There are 9 hidden switches. A switch that is on adds its own fixed numbers to the row, and there is some noise. The rows also spread widely along 14 directions, which tell nothing about the answers.
(in the rows, 128 means zero)
Known rows, each followed by its switches (1 for on, 0 for off):
[131 117 137 127 153 139 128 113 145  97  96 122 123  64 116 175  92 117
 118 137 118 132 110 120 167 131 159] -> 1 0 0 0 1 0 0 0 1
[135 122 162 151 138 140 117 144 105  61 127 116 110 135 147 121  93 155
 104 126  99 103 119 108 132 104 162] -> 0 0 1 0 0 0 0 0 1
[ 90 155 142 132 152 112 134 150 151 111 149 131 110 129 106 109 146 179
 169  82  93 171 120 147 138 121  75] -> 0 0 1 0 1 0 1 0 1
[ 76 125 133 148 144 206 186 179  99 117 133 176  88 129 103 137  98 146
 169 160 129 125 107 149 172  99  82] -> 0 0 0 1 1 0 0 1 1
[109 156 170 157 139 106 115 174 155 131 107 125 129 148 148 104 119 119
 109 116  80 110 117 150 146 121 124] -> 0 0 1 1 1 1 0 0 1
[141 155 100 148 170 101  73 181 134 110 164 140  48 154 109  66  82 176
  83 123 100  90  59 165  95 153 143] -> 0 0 0 0 1 0 1 0 1
[115 140 135 121 135 108 129 135 140 130 129 138 116 108 115 115 104 144
 121 132 135 111 112 143 131 133 130] -> 0 0 0 0 0 0 0 0 0
[116 147 143 154 127 107  88 155 197 125  91 137 133  87 116 107 100 138
 126  85 112 131  99 146 164 134 172] -> 1 1 0 0 1 1 0 0 1
[181 101 135 178 128 196 148  85 131 101  82 173 141 115  78 120 121 180
 188  87 143 120 113 125 173 117  93] -> 0 1 1 0 1 1 0 0 0
[107 152 174 134 111 108 124 168 134 127  98 131 150 161 164  84 138 127
 123 107  96 105 137 135 139 114 132] -> 0 0 0 0 0 0 0 0 1
[137 129 143 102 182 169 155 119 115 128  66 122 153  62  89 160 132  73
 117  99  74 148  96 130 178 164 100] -> 0 0 0 1 0 0 0 1 0
[130 134 110 158 113 157 109 130 124 146 117 132 145 131 132 137 115 103
 130  99 101 110 112 129 124 131 123] -> 0 0 0 0 0 0 0 0 1
[122  87  98 104 128 171 123 142 104  59 136 118  95 110 116 165 119 115
 127 156 168 119 152 151 120 132 123] -> 0 0 0 0 1 0 1 0 0
[ 84 122 133 132 128 137 166 173 169 158 141 135  92 113  93 144 125 136
 149 119 144 171 150 161 172 113  87] -> 1 1 0 0 0 0 1 1 1
[ 94 158 141 139 171  80 144 120 164 113 147 126 134  64 101 118  53 137
 129 160 146 110  97 162 145 122  82] -> 0 0 0 0 1 1 0 1 0
[159  85 128 123 113 156 135 136 110 107 109 114  96 153 151 197 138 124
 110 140 103 105 160 141 126 122 128] -> 1 0 1 0 1 1 0 0 1
[101 123 123 137 127 139 107 150 169 100 112 110 149  94  93 139 160 121
 154  44 112 195 164 156 137 131 112] -> 0 0 1 0 1 1 0 1 1
[143 125 143  95 125  72 129 143 189 192  96 157  77 120 108 133 142 172
 110 120 126 112 117 174 151 158 145] -> 1 0 1 0 1 1 0 0 0
[ 66 144 143  93 105 147 151 178 111  99 115 153 124 111 110 144 107 184
 147 122 101  83 146 172 106 105 118] -> 0 1 0 1 0 1 1 1 0
[ 98  95 109 134 117 198 135 133  86  41 161 123 101  93 155 216  79 130
 177 139 109  86 136 143 127 108 102] -> 0 0 1 1 1 1 1 1 1
[135 100  85 127 106 193  94 131 123 133  97 150 105  96 121 180 115 110
 126 114 133 101 104 126 137 144 198] -> 0 0 0 0 0 0 0 0 1
[143 124 170 118 143  93 140 130 144 121 106 125 122 160 152 111 150 141
 125 159 134 119 146 137 153 117 119] -> 0 0 0 0 1 0 0 0 0
[ 95 144 166 142  92 133 163 167 126 165 122 173  95 168 137 136  86 208
 113 142  85  77 112 123 130  92 135] -> 0 0 0 0 1 1 1 0 0
[ 87 126 171 143  86 124 150 146 117  89 160 122 115 131 170 145  90 177
 144 105  79 128 158 102 135  98 127] -> 0 0 0 0 1 0 0 0 1
[101 146 131 124 140 124 104 123 130  84 125 119 156 120 164 137 141 138
 199 106  92 104 113 145 144 115 114] -> 0 1 1 0 0 0 0 1 1
[143 129 133 126 140 144 120 157 131 136  97 106 127 133 119 131 155  96
 104  73  68 143 126 148 142 155 112] -> 0 1 0 0 0 1 0 0 1
[ 84 176 163 167 118 180 170 144 112 135  69 191 163 105  98 150  49 217
 152 104  29  70  63 113 144  81 134] -> 1 1 0 0 1 1 0 1 1
[103 166 142 187 148  70  67 115 188 111 162  88 155  98 198 138  75  94
 147 110  75 142  75  92 166 122 154] -> 1 0 0 0 1 0 0 0 1
[115 152 164 164 114 142 142 150 122 119  95 136 169 136 131 101  96 138
 143  86  71  88 110 134 147 111  80] -> 1 1 1 0 0 0 1 0 1
[153 113 148 123 156 173 143 117  94  73  92 113 140  75 124 152  78  84
 100 124 104  93  93 120 161 145 108] -> 0 0 0 0 0 1 1 0 0

New rows. What belongs after each?
[178 113 130 147 147 147 117 115 127  93  81 129 138 129  93 129 130 151
 107 107 114 139 129 118 124 125 147] -> 1 0 0 0 1 0 0 0 0
[134 119 149 158 142 187 179 132 125 146 109 162 111 117  92 144 116 154
 157  99 106 148 125 124 173 112  86] -> 0 0 0 1 0 0 1 1 1
[150 121 151 140 135 102 105 115 141  82 131 113 122 125 172 122 104 132
 135 130 122  93 127 130 145 125 129] -> 0 0 0 0 1 0 1 0 1
[116 141 109 125  73 127  79 151 164 169  73 170 138 161 114 139 161 191
 127  94 114 100 141 150  82 111 213] -> 0 0 0 0 1 1 0 0 0
[145 135 172 163 151 136 163 101 132 105  95 124 174 130 151 129 120 113
 171 127 107 124 124 118 180 101  54] -> 1 0 0 0 1 0 1 0 1
[145 138 127 171 167 133 115 147 153 127 109 120 127 154  76  99 134 134
  95 140 148 147 134 144 124 102 130] -> 0 1 0 0 0 0 0 0 1
[116 155 168 160 178 139 164 125 112  96 114 116 178 148 129 107 128 119
 152 145 106 147 117 113 159  83  68] -> 0 0 0 0 0 0 0 1 0
[109 132 136 145 129 164 165 133 110 144 124 134 118 117 116 161  90 131
 131 125  70 102 101 132 158 130  74] -> 0 1 1 0 1 0 0 0 1
[ 94 127 162 163  89 140 144 159 158 180 134 152 122 168 183 128 124 129
 170 123 121 129 125 104 192  95 127] -> 0 0 0 0 0 0 1 1 0
[119 111 137 163 104 158 138 152 104 116 145 102 131 121 174 160  72  70
 125  97  68  99 118 122 154 135  78] -> 1 0 1 0 0 0 1 1 1
[121 124 135 172 132 134 148 133 135 113 129 124 127 118  90 156  68 155
  97 152 140 115 150 132 109  80 124] -> 1 0 1 0 0 0 0 1 1
[110 138 104 150 127 124  83 146 173 114 136 166  90  73 101 119  63 170
 143 119 148 105  76 146 135 138 181] -> 1 0 0 1 1 0 1 0 0
[212  82 163 110 181 156 103 117 105  31  56  88 121 150 135 141 167 118
  83 152 125 111 142 114 156 120 180] -> 0 1 1 0 0 0 1 0 0
[115 134 191 110 151 102 131 150 136  67 115 116 100  72 121 138  74 172
  86 126  86 101 114 128 151 128 174] -> 0 1 1 1 0 1 0 0 0
[139 129 117  96 150  90 118 118 148 139 124 125 101 107 114 135 127 140
 126 134 116  97 110 171 135 165 104] -> 0 1 1 0 1 0 0 0 0
[143 130 167 155 116 130 120 152 142 113 112 144 107 136 124  99 111 179
 111  77  96 125 126 119 136 117 162] -> 0 0 0 0 0 1 0 0 1
[142 112 152 164 120 153 129 160 142 107 100 135 113 145 137 126 118 129
 122 115 118 135 132 129 161 112 141] -> 1 0 0 0 1 1 0 0 1
[ 66 143  90 124 122 179 140 152 118 166 122 146 136  97 132 192 101  87
 176 141  93  86  78 162 159 131  88] -> 1 1 1 0 0 0 0 1 1
[ 94 140 105 128 138 201 130 189  69  89 150 158  74 160 123 133 113 175
 146 115  73  97  77 147 108 117 115] -> 0 0 0 0 0 1 1 0 1
[154 129  95 145 129 129  76 138 159 173 119 141  93 124 120 126 127 121
 107  81 104 123  87 137 131 167 173] -> 0 0 0 0 0 0 0 0 1
[118 114 156 120 144 131  84 172 122  57 121  96  93 137 213 170 112 107
 120 155  69  73 112 135 162 124 189] -> 0 1 1 1 1 1 0 1 1
[102 148 151 146  80 178 165 157 127 195  76 186 145 167 136 156 140 170
 167  94  72 101 115 127 149  90 118] -> 1 0 0 0 0 1 1 0 1
[143 110 110 167  75 168 148 139 118 157 100 154 132 110  43 122  67 149
  64  83 128 111 157 140  84 138 108] -> 0 0 0 0 1 0 0 0 0
[164 137 111 167 158 144  82 101 133 101  98 113 147 134 110 170 125 152
 110 108  81 126 103 103 100 104 183] -> 1 0 1 0 0 0 0 0 1
[ 79 185  87 160 173 161 142 124 142 168 121 185 133  98  41 159  91 209
 176 113  75 128  35 148 118 106  93] -> 1 0 1 0 1 1 0 1 0
[ 97 148  69 205 106 223 100 165 105 123 138 169 138 105  62 107  51 148
 155  46  83  92  60 146 106 132  94] -> 0 1 1 0 0 0 1 1 1
[ 95 175 182 145 130 121 153 183 133 156  97 144 134 147 148 116 102 161
 122  73   4 115  83 126 158 119  98] -> 1 0 0 0 1 1 1 1 1
[131 138 114 133 133  86 115 100 175 151 147 136 106 115 124 145 116 168
 156 139 140 108 130 156 129 129 117] -> 0 1 0 0 1 0 0 0 1
[158 117 153 151 147 159 159 124 122 103  88 146 126 126 104 124  96 141
 122 146 137  89 124 148 150 111  89] -> 0 0 0 0 1 1 1 0 1
[152 115 146 149 128 174 135 109 119 101  88 124 160 131 155 159 145 112
 172 108  94 128 125 103 175 110 123] -> 1 1 0 0 0 0 0 0 1
[129 109 104 122 127 185 104 150 106 110 103 125 104 138 145 175 132 110
 133 124  84  88 102 140 147 144 138] -> 0 1 1 0 1 0 1 0 1
[163 124 111 149 215 149 136 112 102  47 138 113 113 101  95 124  93 127
 140 145 119 133  89 149 140 130  67] -> 1 0 0 0 1 0 0 1 1
[ 97 167 184 180 157 121 142 148 150 117 137 127 129 112 125 109  77 150
 125 109  80 145  98 101 162  99 117] -> 0 0 0 1 0 0 1 0 1
[195  94  93 151 108 128  68 126 159 155 118 119 114 128 139 114 142  58
 109  86 152 116 136 153 131 184 142] -> 0 0 0 1 0 0 0 0 0
[ 96 140  77 186  89 159  78 151 130 155 158 115 150 204 165 175 147 119
 149 116  96 131 151 121  74  77 151] -> 0 0 0 0 0 0 0 1 1
[117 130 114 131  74 141 115 156 142 192 122 154  93 123 142 164  95 140
 116  84  58  71 117 148 126 161 136] -> 0 1 0 1 1 0 1 0 1
[110 126 131  82 147 109 168 185  97  99 166 119  53 136 100 124 103 167
  91 151 109  98 146 192  97 139  65] -> 1 1 0 0 0 0 1 0 1
[106 158 139 147 137 102  85 128 156 128 133 126 119 120 156 145 100 166
 137 119  74  95  79 113 140 116 183] -> 0 1 1 0 0 0 0 0 1
[146 112 138 179 122 118  99 156 162 114 112 135 107 123 108  91  66 136
  80 131 161  89 135 151 130 118 162] -> 0 0 1 0 1 0 0 1 1
[120 120 122 151 146 100 113 134 171 100 151 105 110  77 110 130  80 107
 120 116 149 129 133 170 141 139  96] -> 0 0 1 0 1 1 0 1 1
[112 132 117 143 167 130 110 190 145 133 161 109  70 182 131 110 155 111
 116 153 128 161 117 153 150 124 125] -> 0 1 0 0 0 0 0 0 1
[119 157 130 137 196 123 116 113 134  67 133 117 146  92  90 127 120 166
 154 105  99 148  88 136 125 113 105] -> 0 0 1 0 0 1 0 1 0
[159 109 143 103 188 165 154 135  85  61  79  85 133 100  82 147 127  81
  66 146 108 130 145 147 136 140  99] -> 0 1 0 0 0 0 0 0 1
[ 81 158 115  73 174  75 142 162 150 149 155 128  78 123 124 145 153 143
 142 160 105 138 107 187 129 147  85] -> 1 0 0 0 1 0 0 0 1
[137  92 142  96  58 150 145 102 129 138 101 131 130  78 141 211 128 148
 138  57  85 120 181 121 126 143 149] -> 0 0 0 0 0 1 0 0 1
[ 81 135 137 143 132 174 142 153 122 112 118 140 128 131 117 144 131 148
 167 117  91 148 103 119 168 110 115] -> 0 1 1 0 1 0 0 0 0
[158  94 141 114 123 181 148 103 104 102  84  98 159  98 167 222 152  50
 144 106  74 129 154 121 165 141 102] -> 1 0 0 1 0 1 0 0 1
[137 123 132 164  93 121 124  99 139 101 150 145 136 115 114 126  94 197
 163  89 140 103 144 133 100 105 111] -> 0 0 1 0 0 1 0 0 0
[ 90 134 126 105 135 131 112 150 118  66 167 132  77  71 120 150  70 182
 133 106  98 103  84 138 121 140 144] -> 0 0 1 0 0 1 1 0 0
[121  99  94 119  80 175 112 151 105  98 137 164  88 114 103 145  93 192
 136  95 142  92 140 145  91 126 167] -> 0 0 0 0 0 0 1 1 0
[148 145 133 145 144 142 104 139 151 178  78 148 128 143 164 136 144  90
 138 114  72  89  75 146 172 152 132] -> 0 0 0 1 1 1 0 0 1
[160 100 171  93 110  96 151 120 121 117  91  94 150 129 155 145 144  99
  88 116 111 109 197 139 130 136 109] -> 0 0 0 0 0 0 0 1 0
[119 128 196 119 171 112 198 138 113  74 134  81 137 122 158 155 113 109
 135 154  82 139 156 139 178 100  40] -> 1 1 0 0 0 1 0 1 1
[130 136 117 146 146 164 117 159  98 100 119 126 132 161 141 115 130  97
 127 138 117  94 110 159 119 120 101] -> 0 0 0 0 0 1 0 0 1
[142 132 144 168 157 170 119 117 137 113  77 131 169 106 133 139 122  88
 159  97  88 124  86 125 183 131 105] -> 0 0 1 1 1 1 0 1 0
[102 154 112 118 138  94  84 129 155 134 120  89 160 137 133 161 168 113
 119 106  77 151 134 137 100 131 131] -> 0 0 1 0 1 0 0 0 0
[114 110 154  97 119 166 121 174  98  93  81 111 117 115 156 156 126  89
  98 116  73  90 119 132 163 147 164] -> 0 1 1 0 0 0 0 0 1
[111 142  84  97  83 119 109 145 121 150 158 173  74 139 128 151 123 226
 162  85  86  77 115 165  65 138 137] -> 1 0 0 0 0 0 1 0 1
[144 136 139 220 203 169 114  87 141  20 145  81 167  55  74 125  50 109
 132 103 131 186  95  81 166  96  99] -> 0 1 0 0 0 0 1 0 1
[137 112 106 147 136 169 122 121 130  95 132 113 140  80 128 152 111  67
 175  95 121 126 120 154 162 154  63] -> 1 1 0 1 0 0 1 0 1
[ 56 168 100 174 147 142  80 188 170 137 157 143 105 160  99 109 142 167
 158 102 107 184  79 128 132 102 149] -> 0 0 1 0 1 0 1 0 0
[145 119 144  93 121 140 174 135  98 160  98 132 117 166 151 170 139 127
 119 161  86  71 131 145 140 129  83] -> 1 1 0 0 0 0 1 0 0
[123 165  95 203 145 126  90 106 175 161 133 151 152  93 102 112  60 121
 150 109 120 121  43 120 147 133 119] -> 1 0 0 0 1 0 0 0 0
[161 137 156 142 197 119 173 107 144 128 117 144 107 150  90  96 149 176
 172 141 128 127 108 163 176 119  25] -> 0 1 1 0 1 0 1 0 1
[140 181 138 141 194  37 137  70 182 177 154 112 136  66 120 151  74 139
 140 112  68 104  65 158 143 148  45] -> 1 0 1 0 0 1 0 1 1
[125 132 100 144  87 166  66 159 125 128 101 120 150 132 157 143 127  86
 125  65  65  82 120 142 111 151 157] -> 0 1 0 1 0 0 1 0 1
[ 84 109 121  97  58 124 105 137 136 124 153 122 117 109 191 197 123 127
 159 113 118 106 156 129 123 128 171] -> 0 0 0 0 0 1 0 0 0
[131 129 122 112 138 163  90 167 115 129  60 156 116 137 145 129 123 121
 102 135  84  74  68 128 155 143 208] -> 0 0 0 0 1 0 0 1 0
[109 156 153 148 133 108 152 130 165 164 116 128 134 134 103 173 114 179
 124 125  83 120 132 139 124  87 105] -> 1 1 1 0 0 1 1 0 1
[179 100 192 135 131 138 129 140 150 123  61 149  97 123 140 108 111 144
  90 121 131 102 119 106 195 128 199] -> 0 0 0 0 0 0 1 0 1
[150 113 170 118 156 165 177 145  96  92  83 158  94 165 120 140 117 202
 121 185 111  80 122 133 157  88 136] -> 0 1 0 0 1 1 0 1 0
[135 103  71 127 115 188 127 145 136 172  86 173  88 106  54 168 112 128
 105 139 162  81 117 191 113 147 132] -> 0 0 1 0 1 1 0 0 1
[ 91 125 146 146 118 165 123 154 136 126  75 100 188 164 160 158 177  48
 136 141 114 154 153 115 169  98 124] -> 0 0 1 0 1 0 0 0 0
[102 138 125 152 101 114  97 141 157 152 138 124 135 134 172 154 111  99
 133 134 110 109 125 126 137 128 146] -> 0 0 0 1 1 0 0 0 0
[173 104 182 124 102 102 167  99 123 148  76 119 169 107 159 115  97  77
 108 116 122  57 153 146 167 151  63] -> 0 0 1 0 0 0 0 1 0
[104 137 111 167 133 166 123 144 149 164 133 141 127 142 145 145 131  84
 177 142 116 134  89 134 182 131  95] -> 0 1 0 1 1 0 0 0 0
[102 136 144 128 169 124 128 142 137  62 156 162  65  58 105  96  51 194
 161 126 134  94  56 150 171 142 119] -> 0 0 1 0 1 0 1 0 1
[122 104 146 123 152 149 122 171 149  80  79 110 118 115 109 143 127  91
  97 163 152 134 134 155 172 121 154] -> 1 1 1 0 1 1 0 0 0
[122 143 123 117 199  96 142 103 119  65 169 114 110  73 108 142  66 153
 139 177 137 111  88 148 126 122  87] -> 1 0 0 0 0 0 0 1 0
[131 108 221  97  96 104 171 184 127  88  81 107 136 134 165  96 122 111
  91 112 108 101 181 148 174 129  99] -> 1 1 0 0 0 1 1 0 0
[200  96  90 147 153 196 141  75 106 112  79 153 145 119  70 137 131 116
 151 134 170 102 118 149 135 137  69] -> 0 0 0 0 1 0 1 0 0
[ 98 125 151 134 142 172 127 147 137  65  74 143 137 106  83 146 133 174
 136 123 131 154 126 120 148  88 180] -> 0 0 1 0 1 1 0 0 0
[117 127 104 168 104 182 137 142 111 126 146 182  84 130  92 143  52 221
 141 127 122  66 103 135 107  94 143] -> 0 1 0 0 0 0 1 1 1
[135 127 138 151  98 169 200  91 115 153  74 146 194  98  36 166 101 169
 116  76  97 130 183 141  91 103  46] -> 0 0 0 0 1 1 0 1 0
[110 129 153 115 163 155 158 102 100  76 110 118 157 118 155 171 147 132
 192 134  80 134 114 112 171 107  82] -> 0 0 1 0 1 0 0 1 0
